The first 7 rows are patterns. Each new row is the sum of 2 different patterns, raised or lowered, with some noise. Before adding, each is slid sideways (what falls off one end comes back at the other), maybe read backwards, and multiplied by a number that may be negative. Names go in the order of the patterns.
Known rows, each followed by the names of its patterns:
.20 -.08 -.13 .08 -.15 .05 -.18 .03 -.10 .16 .00 .00 -.03 -.04 -.03 -.17
 -.05 .02 .23 -.16 -.03 -.01 .01 .11 -.15 -.13 -.15 .13 .01 -.05 .02 .11
 -.01 -.10 .15 -.04 -.11 .09 .05 .07 -.12 .09 -.13 -.07 -.11 -.24 | (5)
.16 .27 -.04 -.20 -.09 -.03 .08 .05 -.10 -.17 .10 -.08 .03 -.06 -.07
 -.11 .13 .03 .10 -.08 -.07 -.06 -.05 .19 -.10 .03 .15 -.05 .01 -.07
 -.07 .17 -.08 .14 .00 -.01 -.11 -.08 -.26 -.07 -.02 .09 .12 -.01 .13
 -.16 | (4)
.08 -.07 .09 -.19 -.15 .13 .11 .01 .11 -.03 .10 -.04 -.19 .12 .04 .14
 .01 -.01 -.12 .06 .13 -.12 .18 -.05 .05 -.01 .18 -.10 -.10 -.01 .04
 -.12 -.05 .03 .24 -.13 -.03 -.23 -.08 -.13 -.02 -.22 .08 .13 -.09 .04 | (6)
.07 -.03 .12 .08 .12 -.04 -.05 .02 .11 .01 -.16 .04 -.07 -.25 .04 .06
 -.09 -.11 .00 -.16 -.19 -.02 -.11 -.08 .05 .22 .08 -.08 .11 -.03 -.02
 .03 .01 -.20 -.07 .02 -.18 -.02 .06 .03 -.05 .05 .11 .04 -.07 -.02 | (0)
-.20 -.01 .04 -.08 -.26 .11 -.01 -.29 .01 .10 .17 -.15 .16 .02 -.13 -.31
 .02 -.02 -.01 .06 .12 -.02 -.02 .01 -.06 .07 -.11 .01 .12 .11 -.11 .06
 .12 .09 .12 -.05 .12 -.06 .12 -.11 .01 -.04 .23 -.12 .11 -.09 | (3)
.09 -.04 .10 .29 -.15 .19 -.01 -.04 -.11 .21 .16 .02 -.01 .11 -.06 -.03
 .09 .03 .04 -.05 -.02 .00 .13 -.09 .28 -.09 -.11 .03 -.07 .05 .12 -.16
 .00 .15 -.16 .05 -.17 -.10 -.10 -.03 .01 -.01 .11 -.08 .01 -.15 | (1)
.03 .02 -.03 .07 .18 .04 .10 .12 .07 .13 .07 -.04 .00 -.09 -.07 .17 .09
 -.01 -.12 .03 -.04 -.04 -.29 .14 .06 -.11 .10 -.27 -.15 .13 .11 .08 .05
 .09 .05 -.12 .12 -.01 .18 -.07 -.09 .04 .12 -.16 .07 -.01 | (2)

New rows. What belongs after each?
.06 .19 .08 .06 .24 .07 .17 .24 .31 -.01 .20 -.01 .33 .12 .18 .36 .02
 .23 .07 .26 .32 .26 .38 .16 .07 .48 .17 .20 .23 .29 .23 .08 .04 .24 .34
 .13 .42 .07 .02 .15 .05 .14 .23 -.06 .13 .31 | (1) (2)
.30 .13 -.04 -.06 .03 -.16 .08 .12 .41 .02 .13 .13 -.14 -.23 .10 -.01
 .08 .10 -.11 .22 .08 -.25 -.10 .03 -.09 -.26 -.08 -.19 .25 -.07 .03
 -.17 .15 .01 -.02 -.27 .26 -.09 .14 .18 .17 -.11 .20 .32 -.17 .02 | (6) (3)
.18 .04 -.06 .22 .05 .28 .04 -.08 -.04 .21 .30 .01 .41 .17 .15 .16 .33
 -.04 -.02 .28 .18 -.04 .17 .13 .23 -.04 .10 -.08 -.06 -.08 -.02 -.07
 .12 .22 .07 .10 .08 -.01 .20 -.10 -.08 .23 .33 .08 .26 .21 | (6) (0)
.35 .18 -.02 .29 -.16 .16 .39 .15 .14 .19 .14 .22 -.03 .29 .28 .22 .05
 -.04 .18 .27 .10 .17 .03 .27 .02 .15 .18 .32 .05 .31 .33 .22 .24 .30
 .14 .13 -.12 .19 .32 .41 .21 .14 .19 .28 .06 -.21 | (6) (2)
-.34 .27 -.11 .00 .04 .01 -.08 -.05 .11 .03 -.04 .25 -.08 .03 -.28 .21
 -.12 -.16 .08 .24 .07 .02 .07 -.24 -.17 .05 -.05 .06 .03 .00 .16 -.17
 -.29 -.05 .00 -.02 -.10 -.18 -.03 .08 -.32 .00 -.24 -.01 -.23 -.03 | (6) (3)
-.03 -.10 -.35 -.10 -.08 -.12 .01 -.38 -.25 -.16 -.09 -.19 -.15 -.25
 -.20 -.11 -.29 -.08 -.16 -.05 -.07 -.11 -.24 .02 -.03 -.42 .06 -.14
 -.01 -.08 -.28 -.08 -.25 -.27 -.32 .05 .07 -.33 .02 -.18 -.33 .04 -.08
 -.13 -.26 .06 | (5) (2)
.10 -.18 .01 -.10 .15 .05 -.07 -.20 .00 -.07 -.15 -.11 .03 -.05 .09 -.02
 .20 -.01 -.04 -.02 -.05 .11 .00 .14 .07 .33 -.22 -.06 .16 -.09 .31 .14
 -.02 .00 -.15 -.15 .00 -.08 .16 -.06 -.03 -.05 .13 -.05 -.03 -.17 | (6) (2)
-.11 .10 -.30 -.08 -.08 -.24 -.03 .07 .17 -.01 .10 .08 .01 -.19 .01 -.07
 .00 .14 .05 .12 -.17 -.09 .06 -.06 .02 -.12 .06 -.03 -.32 -.02 -.06
 -.05 -.08 .01 -.19 -.14 -.11 -.01 -.04 -.02 .12 .07 -.04 .21 -.03 -.22 | (4) (0)
.11 .42 .16 .15 .47 .04 .12 .07 .18 .01 .23 .15 -.12 .29 .05 .26 .09 .24
 .11 .33 .22 .18 .21 .28 .35 .23 .06 .28 .17 .43 .37 .32 .07 .44 .05
 -.17 .30 .20 .02 .15 .09 .22 .16 .04 -.02 .11 | (6) (0)
.09 -.03 .07 .17 .01 -.15 .14 .10 -.06 .06 .25 .00 .16 -.02 .01 -.09
 -.03 .11 -.01 .11 -.08 -.19 .06 .06 .08 .07 -.07 -.01 -.08 -.01 -.05
 -.05 -.02 .09 .00 -.05 -.05 -.01 -.04 .02 -.04 .10 .09 .01 .04 .04 | (0) (2)
.18 .09 .27 -.04 .34 .15 -.11 .24 -.10 .24 -.06 .30 -.02 .19 .11 -.20
 .18 .01 .18 .04 .12 .18 -.13 .13 .04 .10 .14 -.16 .08 .34 -.11 .16 .12
 .04 -.08 .24 .22 .29 -.06 .00 .17 .08 .23 .01 .24 .01 | (5) (1)
.28 -.19 .32 .11 .07 -.24 .14 .06 -.28 -.05 .11 -.04 -.19 -.02 .30 -.16
 .23 -.14 .00 -.16 .14 -.16 .19 .07 .09 .14 .20 .05 -.02 .02 .05 .13 .01
 .10 .05 .02 .09 -.01 .03 .17 .06 .11 .06 -.27 -.17 .10 | (6) (3)
.00 .07 .07 .04 -.08 -.14 -.03 .03 .07 -.04 .11 -.09 -.29 .07 -.09 .00
 .00 .11 .01 -.12 .05 .19 -.08 .04 .05 -.02 -.09 .06 -.02 -.16 -.03 -.01
 .17 -.17 .23 .23 .00 .16 .06 -.11 .09 .23 -.03 .09 .11 .13 | (0) (1)
.18 -.12 -.15 -.07 -.13 -.16 .06 .24 .04 .06 .10 -.07 -.05 .26 -.10 -.01
 -.05 -.02 -.13 -.27 -.04 -.02 -.24 .10 .08 -.17 .01 -.04 -.16 -.11 .19
 .07 .00 -.07 .17 -.01 .25 .05 .02 -.08 -.05 .10 .26 .08 -.26 -.11 | (4) (0)
-.18 .00 -.08 .25 .01 -.16 .12 -.12 .01 .04 .09 .02 .12 -.09 .23 -.22
 .24 .17 -.15 .01 .04 .02 .03 .16 .18 .03 .08 -.30 -.13 -.12 .14 -.19
 .14 .08 -.07 -.06 .05 -.11 .06 -.26 .02 .15 -.14 .22 .01 -.03 | (6) (1)
.22 .09 .09 -.02 .00 -.22 -.06 .04 -.10 .10 .05 -.03 -.03 .17 -.16 -.12
 .15 .11 -.16 .08 .10 -.04 -.29 -.04 .13 -.18 -.11 .05 -.10 -.22 -.16
 .11 -.06 .13 -.11 .00 .05 .04 .01 .27 -.08 .03 .13 .17 .04 .04 | (0) (3)
-.19 -.05 -.22 -.33 -.11 .08 -.28 -.13 -.04 -.14 -.17 -.05 .06 -.11 -.06
 -.19 -.09 -.59 -.13 .02 -.26 -.05 -.17 -.28 .00 .03 -.23 -.01 -.04 .03
 -.10 -.07 -.07 -.20 -.23 -.29 -.01 -.13 -.06 -.20 -.20 -.31 -.52 .03
 -.28 -.16 | (0) (1)
.15 .00 .33 .00 .16 -.01 .29 .11 .03 .02 .26 -.01 .10 .12 .27 .05 .05
 -.17 .04 -.04 .02 -.09 .08 .15 .09 .14 .24 .11 .05 -.08 .03 .28 .18 .15
 .22 .30 .09 .05 .07 .12 .35 .33 .03 .02 -.02 .13 | (6) (2)
.14 -.36 .09 .00 -.02 .14 .04 -.08 .14 .30 -.33 .05 .16 -.03 -.10 -.14
 .10 -.20 -.11 .13 .33 -.12 .02 -.03 -.20 -.31 .08 .04 -.02 -.12 .02
 -.14 -.10 -.11 -.20 .20 -.08 -.07 -.18 -.13 .02 -.11 .11 -.05 .22 -.07 | (3) (1)
.02 .19 .06 -.06 .05 .08 -.04 .13 -.08 .26 -.02 .26 .02 -.20 .19 .16 .04
 .24 -.20 .06 .02 .06 -.08 .05 -.10 -.13 .35 .17 -.20 .12 .07 .13 .00
 .14 .09 -.06 -.14 -.08 .03 .06 .29 -.24 .16 .01 .12 .06 | (5) (4)
-.09 -.06 .04 .04 .09 .18 .00 .14 .07 -.15 .07 -.16 .14 -.06 -.31 .00
 .36 .12 .13 .00 .13 .13 .26 -.23 .06 .03 .16 .05 .12 -.03 .07 -.19 .10
 .05 .11 -.06 -.07 .02 -.05 -.03 .07 .01 -.03 .05 -.22 .22 | (4) (6)
